All rows are made from the same 7 directions, up to rounding. Whole rows:
-1  -10  3  3  12  18  -10  -22  -14  -9  5  -7  -13  32  0  13  -5  -4  -11
-9  -5  -6  -7  -2  -2  -7  -8  0  2  5  10  -7  -5  -12  1  -8  -6  -3
2  2  -3  3  -3  0  5  9  10  7  0  3  4  -4  7  -5  -3  5  1
0  -13  -6  0  -4  -2  -11  -4  12  -1  -9  -1  -4  -9  0  11  4  -2  0
1  15  10  9  18  1  13  5  -14  0  -6  -5  4  14  3  -4  -5  8  -2
3  -11  -4  2  -14  4  -12  -6  16  -3  -1  5  -8  -2  10  5  -3  -3  -6
10  -9  1  -3  -7  7  -3  -5  -8  -18  2  -12  5  6  3  5  11  -4  -4
12  10  5  -2  -12  -3  12  14  -6  -11  4  -5  15  -6  8  -13  8  1  1
13  2  4  0  -5  6  9  6  -10  -15  3  -12  13  8  9  -5  9  2  -3

The start of a row, then its end:
-7  -8  0  4  15  -2  -12  -14  -1  -1  -16  -2  -12  3 -> -7  17  -3  -1  -3
2  6  2  1  4  -9  8  12  2  7  -5  -7  10  -12 -> -1  -2  14  5  14
0  8  6  2  6  -1  5  1  -9  -1  -1  -3  1  6 -> 0  -3  0  2  1
-9  -9  -9  -14  -2  -6  -7  -4  3  11  9  1  0  -16 -> -20  4  13  -6  14
-9  11  -1  2  11  -4  10  8  1  18  2  8  2  -3 -> -6  -7  -8  6  5
-8  -11  -6  -10  2  1  -10  -13  -5  1  8  1  -6  -1 -> -17  7  3  -8  2
2  -8  1  -12  -10  -4  -9  -9  -10  -14  4  -8  1  -7 -> -11  5  16  -10  6
-9  11  2  7  12  -5  5  4  3  15  -5  9  -5  -1 -> -2  -4  -13  6  1
2  5  5  2  -17  -2  -5  -1  11  1  4  10  -9  -3 -> 12  -6  -5  -3  0
-2  -4  -5  4  -3  -5  -4  4  16  6  -9  6  -3  -11 -> 5  3  -5  2  -2
-7  -23  -28  -16  -1  24  1  -6  1  6  30  10  6  12 -> -15  -3  -17  -4  -18
3  -5  -12  -12  -17  3  5  8  3  -5  14  8  12  -11 -> -3  -12  -6  -4  -9
8  3  7  -2  -15  -1  -2  1  1  -4  8  -4  1  -1 -> 8  -4  14  -3  10
-4  10  11  4  -9  -10  -8  -5  8  8  -2  9  -15  -6 -> 5  -2  0  -3  10
3  -14  -5  -7  -12  -12  -14  -6  3  -18  -16  -4  -1  -23 -> -7  12  9  -9  -3
-1  -1  1  4  6  2  -2  -3  1  2  -4  -2  -3  5 -> 2  5  -1  2  0
-2  4  7  3  1  -1  -4  -8  -7  -6  -4  3  -9  6 -> 1  1  -8  -3  -6
-5  7  3  0  -17  3  -4  -2  15  18  21  17  -13  3 -> 9  -11  -8  -2  8
-3  -4  -11  8  17  -1  7  9  3  -2  -22  4  7  -4 -> -1  3  -22  9  -22
1  -6  -3  14  9  10  -2  -1  14  5  -11  2  -6  13 -> 15  7  -13  8  -11
17  -19  -4  7  -13  4  -11  -2  13  -25  -22  -11  2  -4 -> 19  14  5  -1  -16
-2  0  -2  3  -3  4  -1  1  12  11  5  7  -5  3 -> 7  -2  -6  2  1
4  -6  -2  8  5  0  -1  6  15  8  -11  -8  3  -4 -> 9  8  11  7  8
2  -2  -2  -8  -5  11  3  -3  -9  -2  21  -2  4  12 -> -3  -6  3  -4  0
9  3  16  -5  -28  3  -14  -16  -8  -18  16  -2  -13  10 -> 11  -3  12  -13  5
13  14  16  6  -13  -6  4  5  -9  -23  -10  -3  3  0 -> 16  -8  0  -1  -7
-10  17  6  2  10  10  11  0  -5  25  26  10  -6  23 -> -1  -14  -10  5  9
1  -6  -4  7  14  19  4  -5  -7  -6  1  -1  -1  26 -> 5  3  -19  5  -21
-11  -14  -18  -10  17  2  1  -1  -2  10  1  -2  8  -8 -> -23  8  1  1  0
-5  -4  -4  -1  4  5  -2  -3  4  11  8  3  -4  5 -> -3  1  -2  1  3
-5  -5  -13  -9  10  -3  9  7  -9  -3  -3  1  15  -12 -> -19  -2  -6  1  -9
-8  -5  -5  -6  6  1  -4  -8  -5  3  4  4  -4  1 -> -13  4  -5  -4  -2
-2  -6  -5  7  21  3  2  0  -3  -4  -20  -4  2  5 -> -3  11  -11  6  -15
5  9  11  3  -8  -3  0  -1  -6  -10  -1  -1  -3  4 -> 8  -4  1  -2  0
4  -9  1  -6  -8  -2  -10  -12  -11  -24  -7  -5  -3  -2 -> -5  8  2  -10  -11
5  3  12  -7  -5  -5  -4  -9  -20  -17  3  -13  0  2 -> -6  3  20  -8  9
3  -3  -1  -8  -17  7  -3  -5  0  -1  21  3  -1  5 -> 1  -6  5  -6  3
5  9  10  3  1  -11  3  6  -5  -4  -11  -9  5  -8 -> 2  0  14  1  11
-15  9  -7  -6  -4  -11  3  3  2  6  2  28  -5  -16 -> -13  -14  -33  -3  -15
3  5  14  -6  -12  4  -7  -18  -24  -23  12  0  -11  17 -> -2  -3  -3  -12  -8
0  -11  -18  -10  4  13  10  6  -4  -1  13  1  15  4 -> -10  -5  -8  2  -13
2  1  -6  -1  8  -3  13  16  3  10  -1  -8  17  -9 -> -3  -3  12  8  10
0  -8  -5  -2  -1  -2  -5  -2  3  -4  -6  -2  0  -7 -> -4  7  3  -2  -2
-1  6  2  -6  -4  -4  4  4  -4  5  10  -1  4  -5 -> -5  -6  10  -1  12
6  9  12  -1  -7  -8  2  3  -6  -4  1  -9  3  -5 -> 3  -3  19  -2  15
